The rows of a group lie close to one hidden flat surface of 10 dimensions, which may be shifted away from zero. Surfaces can cross.
Some rows, each with its group after it:
[ 16 -34 -28  16   6  12  11  48  50 -42  12 -10  -7  11   4  17  -2   7
  -9]
R
[-24  20 -11   8  29  39 -29 -26  -8 -11  28  13 -22  -9 -14 -49   8 -35
  -1]
R
[-14   2  26  23 -10  -8  51  39  17 -30 -13 -16  -4  15  21  10 -18 -33
  27]
R
[  4  -3 -42 -14  43 -13 -31  -4  11  48   1   4 -30 -19  15   3  20  18
  10]
T
[-12  19  12   3  -9 -25  12  25  19   0 -39  31  27   9 -15   8 -16  -9
 -25]
P
[-32   9  17 -46   4  19  -2  18 -17   8 -20  31   2 -26  13   2 -20 -39
 -17]
S
[-28  -5  -2   5  39  19  19  11  13   7 -13  17  58  -6 -10 -24  12 -10
  17]
R
[-33   6  11  -3 -63 -34   8  16  13 -14 -14   8  17 -17  15  -4 -29  -6
 -22]
R
[ -5 -15  29 -21 -22   8  -6 -46 -12 -14   4   0   3   2 -12   9   7 -11
  -3]
S
[-34  -9   3  28 -16 -19  27  15   2  28 -26  -9  24   6   6 -15  -5 -20
  24]
P
[  3   3  15  -1 -36 -24   6 -28 -12  35 -38 -12  16   8 -40  13  30  -5
  22]
P
[-22   9 -22  -4  21   2 -15   6  37  10 -38  46  -4 -19  13  13  13  16
 -17]
S
[-39  -4  13  30  32  11  16  -2  10  16 -35  31  -4  22   8  -5  -8 -37
   6]
R
[ 20  15  29 -30  -3  14  12  27  -2 -54  11   1 -42  -1  20  33 -25 -24
 -14]
R
[ -8 -48  -1 -26  -4  -2   5  -6  51 -31   0  -7  -4  -6  -8  29  18 -34
  13]
P
[  7  26  16 -23 -18   6 -23 -14 -32 -20  32   9  -5 -11  -9 -21 -23  -4
 -34]
T
[  2  18  27  29   5 -28   9 -41   7 -15  -1   5  -7  27  -1   2   0  10
   8]
R
[  9  26  31 -32 -47 -21   8 -10 -26  -4  -8  -5  42 -19 -14   8   1  20
  -1]
S
[  9  -7  38  20 -15 -18  10 -15   2 -26  -6  -2 -56  50 -10  28 -23 -46
 -10]
S
[-29  30 -14   9  16   3 -12 -18  16  -7  14   9 -28 -32  33 -23  14   4
  18]
T
[  6  -9   0  14 -51 -58 -15 -38  14  -6  25 -25 -14  10 -21  -8   5   1
   0]
P
[ 17   2  10  11  12 -16   0 -24  -3   2  17 -24 -56  20   0  11   8 -19
  28]
P
[ 23  23  -3 -14  -1 -28  24  41  20 -14  -3 -17  21 -21  14  19   8  28
  22]
S
[-37  24   7   4 -41  26   8   4 -32  15 -11 -16   5 -30  -2 -34  13 -34
  33]
T
[ 11  -1  -5 -31 -25  -1 -17 -18 -16  14   6 -13  10 -26  -8   4  19  18
   7]
S
[ 14 -20   2  22 -38 -29   8   2  18  14 -42  -2 -28  28  -4  43   0   9
  -9]
P
[-17  23 -23  16  -1   8   2  41   5  16 -10  -5 -23 -21  11 -15   7 -15
  18]
T
[-19 -14  -5 -16 -11   6   3  -2  23  -2 -17  -7 -20 -22   6  19  24 -28
  27]
S
[ -5  10   5   4 -64  19 -18 -10   4 -18 -24  11 -28  -6 -18  14  10   1
 -24]
T
[-40  15   4 -25 -21  12  -6  18  24 -15 -40  39 -28 -38  33  24  -6 -17
 -17]
T
[ -6  11  14  22  28  27  25  11   2   9 -49  19  42  24 -29   4  16  -5
  12]
P
[-25 -37  -7 -12  33  -3  -2  12  10  -3  17  29  25   2  39 -10 -48  -1
 -38]
R
[-14 -49  -4  18 -25  38  -9  -5  28 -24 -20  17  -4  19 -16  12   4 -11
 -29]
P
[  2   3  46   6  -9 -53  20  -9 -40  34 -21   4  16  49 -20   0 -45 -33
 -13]
S
[ 19  24  12  24   4  13   9   1  -8 -25  17 -15 -32  22 -14  -6   2 -13
  13]
T
[ 10   7 -10 -13  11 -21  30  70   6  -2  16 -25   8 -14  22  -1 -19 -13
  19]
R
[  0 -17 -21 -17  57   1 -10  10  20  -2  32   4 -12  -1   0 -14  -6 -32
   2]
P
[ 17   9  -4  35 -60 -50   1  -3 -14  29 -16 -18   9  21 -20  -2  -5  35
 -10]
P
[-13 -13  15 -25 -25  52  14  32  -1 -28 -25   5 -11  -9  -7  26   3 -44
   0]
R
[-20   8  23 -18 -47 -11  24  24 -25  20 -32 -18 -10 -18  19  15  -9 -30
  24]
T
[ -6 -36   1 -53   9  10  -6  -3  -4  26 -21   9  37 -17 -20  19  14 -21
   1]
T
[-22 -32  -6   5   2  -8 -20 -44 -25  24  41 -10  25   4 -11 -50 -12 -13
  -3]
S
[  3 -12 -29   6 -22 -53 -20  11  18  19  14   3   5  -5  12  -7 -22  33
 -31]
S
[ 39   2   0 -20 -15 -10  -4  26  -4  -7  -2  -6 -32   6   4  41 -14  15
 -21]
P
[ -8 -36 -21  15 -25 -40  16  40  21  12   3 -16  15   5  17  -1 -29   1
  -9]
T
[ -7  62  -6  21  32   0   3  24  32 -24 -14  25 -32   2 -14  -9   7 -25
   2]
R
[-20   6 -20   0 -45   5  -5   5  10   5 -12  -7  23 -31 -18 -17  28   5
   9]
T
[ -9  -3   0 -32   8 -11 -12 -12   0  23 -26  29  38 -18   7  14   0  25
 -22]
S

New rows, each followed by its group:
[-19  16 -21  10  40  33 -20   0 -27  23  30   2 -22  -9   4 -50  -4 -25
   5]
T
[-29 -15  19  -5 -40  21 -13 -17  -9 -20  -4  19  -9  -2   3  -6 -23 -22
 -32]
T
[-36 -21  -8 -10  17  40   1   5 -11  -6  29  -3  38 -22   3 -49  -5 -30
   7]
R
[ 15   9  38   5 -21   7   8 -51  -7 -36   1  -9  -8  19 -24  17  18  -5
  13]
S
[ 44  27  12   0  -9 -35   4  -4  -8  -6  13 -28 -35  11   0  25   0  18
  14]
T
[-16 -10 -11 -11  35  30  -3  13 -12  -3  30  -3   2 -12  13 -31 -14 -30
   5]
R
[ 26  30 -16 -17  56 -13  -3  10  20   6   5  -1 -30 -14  12  18  21  10
  26]
T
[-20   9  18  14  18 -17  18  12  -3  16 -24  15 -32  21  24   9 -26 -32
   5]
R
[-43 -46 -19 -20 -41 -16  -4 -12  48 -11   0  -4  15 -46  25   4  16   0
  11]
S
[ -7 -33   1 -10   7 -36   2 -10   1  37  -7   1  17  12   4   9 -13  -8
  -2]
S
[ 36  12  34 -53  -8  -5   7  16 -18 -28   8  -5 -22  -4  19  46 -26  -1
 -13]
R
[ -1  -1  15 -17 -12  37  -9  -7  18 -47  -5   9 -64  -5   3  32   9 -35
  -1]
S
[-40  27  12  35   1   1  10  -1  29 -61  28  14  -1   0  14 -42 -23 -26
 -10]
R
[-39 -11 -12 -26  25  25 -30  -3   3  31 -35  64   9 -14  -1  -4 -11 -16
 -47]
R
[-11  -3 -32  25  -8   6  -9 -11  29  -5  11 -12  21 -15 -18 -28  33  16
  15]
T
[ -9 -40  -8 -43  23   9 -15   2 -11  33  -6  18  13  -4  -5   8  -9 -22
 -15]
T
[  5 -15   4 -26   1  26 -28 -52 -30  36  -6 -12 -17  -1 -51   1  45 -35
  22]
P
[ 24  21   4 -24 -21   2 -24 -21  10 -15 -17  16 -34  -9 -16  36  25  15
 -13]
T
[  8 -23 -53  16  -4 -24 -34  -3  37  25   0   6  15  -5 -25  -9  20  41
 -25]
R
[ 38   6  -5 -29 -15 -15  15  38   8 -17   9 -27  14 -13  -9  25   8  14
  11]
R
[-18 -28 -51   3  23 -21 -18  35  42  29 -11  19 -23 -17  35   7  -9  10
 -18]
T
[-27  28 -14   1 -46 -17 -10  31  25  -8 -22  16 -34 -30   9   3  -4 -14
 -16]
S
[ 35 -23  10 -22  -3  -8  -5   4 -12 -16  23  -7  31  25 -40   4 -21  -5
 -33]
T
[ 20  41  -3  20   8  -8   4  17 -16  12   4 -21 -30  15 -16 -15   7 -17
  22]
S
[-22   7  -9 -26  -7  20  -9  12  28 -26  -4  19  -6 -41  21   7   5   1
  -8]
S
[-18  24  27   4 -42 -28  21  17   7 -23 -14   2  -5  -3  14   5 -23 -17
  -1]
R
[ 11   9 -25  29  -8  -5   2  26  25  -2 -11 -11 -31   3  -5   9  17   6
   8]
T
[-28   2 -20 -33 -60  -7 -24   7   7  27 -33   4 -22 -50   2  14  19 -14
  -1]
S
[-19   2  21 -33   1  59   7  39  -6 -15 -41  25 -37 -10   1  31  -7 -64
  -7]
R
[  8 -15 -12 -28  14  -4  -7   0  14  26 -26   5 -10 -12  -5  35  26   1
  11]
T
[  5 -57  -4 -38  35   6  -3  15  18  15 -24  20  16  15 -12  36  -7 -21
 -19]
T
[-26  37  20  -8  18  15   4  14  21 -42  -9  43   8 -10   4  -7 -16 -21
 -26]
R
[-19 -31  -3  53 -33  -1   1 -46  -5  24  -7 -25  -5  25 -26 -22  22 -14
  27]
P
[ 23 -26  31 -45  -6 -24  11   2  -8  -7  -6   4   7  11   8  46 -27  -1
 -20]
S
[-28 -12  19   7 -28 -23 -14 -48  -3  27 -35  27   3  20 -19   4  -7 -17
 -22]
S
[ -1  -4 -15   0 -51   1 -18   0 -13  22 -11 -10  -8 -11 -19  -4   9   4
 -10]
T
[  9 -16 -27  -5  27  29 -15  12  32 -10  -9  12  22   0 -42   2  27  -1
 -12]
T
[ 11 -25  23 -27 -36 -26   6   6   4 -22   7  -9 -25  10  10  34 -29 -21
 -17]
S
[-24 -20 -18 -40 -17  37 -14  51  -5  10 -12  15 -15 -33   5   2 -14 -40
 -25]
R
[  5  15 -27  22 -10 -10 -17  -5  36  -8 -12   8 -31  -7  -2   8  23  26
  -3]
S
[-20  19   3   4   4 -33   9   6   6  33 -31  17  25  -5  -5  -6   0  -2
   4]
R
[-29  38  11 -24   9  15   6  18   4 -22   3  24  43 -35  -5 -32  -5 -20
  -6]
R
[-15  -3   5   7 -58 -10 -11 -21 -20  -1  15 -15   8 -10  -4 -22 -10   2
  -9]
T
[ 16   9  14   6  40 -13  22  -2  20 -47  38  -5  34  10  12  -9 -10  19
   8]
R
[-35   4  20  34  13  15  14 -21  12  -6 -21  17   0  24 -19 -20   3 -45
  11]
P
[-21 -38 -23   1  14 -50 -16 -29  57   6   8   5   2   6 -32 -11  10 -37
  -1]
P
[-24  30 -20  -4 -14  36 -13  14  -1  32 -46  11 -44 -35   1   8  42 -18
  24]
T
[-38 -20 -30  29   1   9  -8 -18  39  -2   0   5   5 -16  11 -19  26   7
  13]
T
[-29  -6  -4 -27  18   7 -10   8  15  -5 -11  44  16 -21  26  -1 -23   0
 -34]
S
[ -8 -15  -5 -34 -33  -3 -15  14 -23   2  33 -13 -14 -23  21 -14 -30 -17
 -19]
R
[ 35 -61  -9  -7 -39   9   4 -16  15  -2 -10 -40 -11   8 -16  50  39  16
  26]
P
[ 23 -42 -41  33 -11 -18  -2  21   9  39  -9 -21  27  21 -14   3   7  43
  -8]
P
[ 30  -8 -18 -16  11  21 -14  17 -40  55 -15  -7 -24   4 -12  17   9   2
   1]
P
[-14 -25  15 -30 -16  18  23  34 -26   5   1 -19  14 -14  19   5 -18 -37
  19]
R
[ -2 -24  -1  -7  22  36   6   0  46 -32 -32  19   8   7 -29  30  34 -17
   3]
T
[  2  57 -21  14  14   1 -20  12  17   7 -13  13 -50  -8 -28 -11  25 -24
   2]
R
[ 16  57   2 -13 -12 -12  -8   0  -4  -7  -7  -5 -51 -25  13  21  21  12
  17]
T
[-28 -23  27  -1 -52 -37  10 -27  24 -13 -27   8   5   8   1  21 -10 -20
  -7]
S
[ -7 -37  -7  27  -4  13  -8 -48  14   3   5 -18   4  21 -35 -13  35 -16
  22]
P
[-15  -3  -7  10 -17 -41   7   9  30   8 -24  16  42  -2  -3   0  -3  24
 -16]
R
[ -8  14  29 -10 -39 -10  33   3  19 -27 -34 -13   5 -17   4  35  26 -10
  41]
T
[-10 -25  28  10 -13  14   8 -37  10 -25  -3 -10 -50  29 -13  18   9 -60
  21]
S
[ -4  -6  31 -64  47 -20  18  -4 -18   3  24  -1  40 -17  17   1 -19 -27
  18]
T
[-15  21 -17  24 -17 -16  -1   8  42  -3 -33  11 -21 -12   2  12  24   8
  11]
S
[ 12 -24  -2 -33  51  20  -8   8 -23  31   2   8 -11   3  13  14 -10 -12
  -2]
R
[-26   3  12  12 -33 -29   5 -13   5  21 -32   5  -8   7 -11   2   0 -30
   5]
S
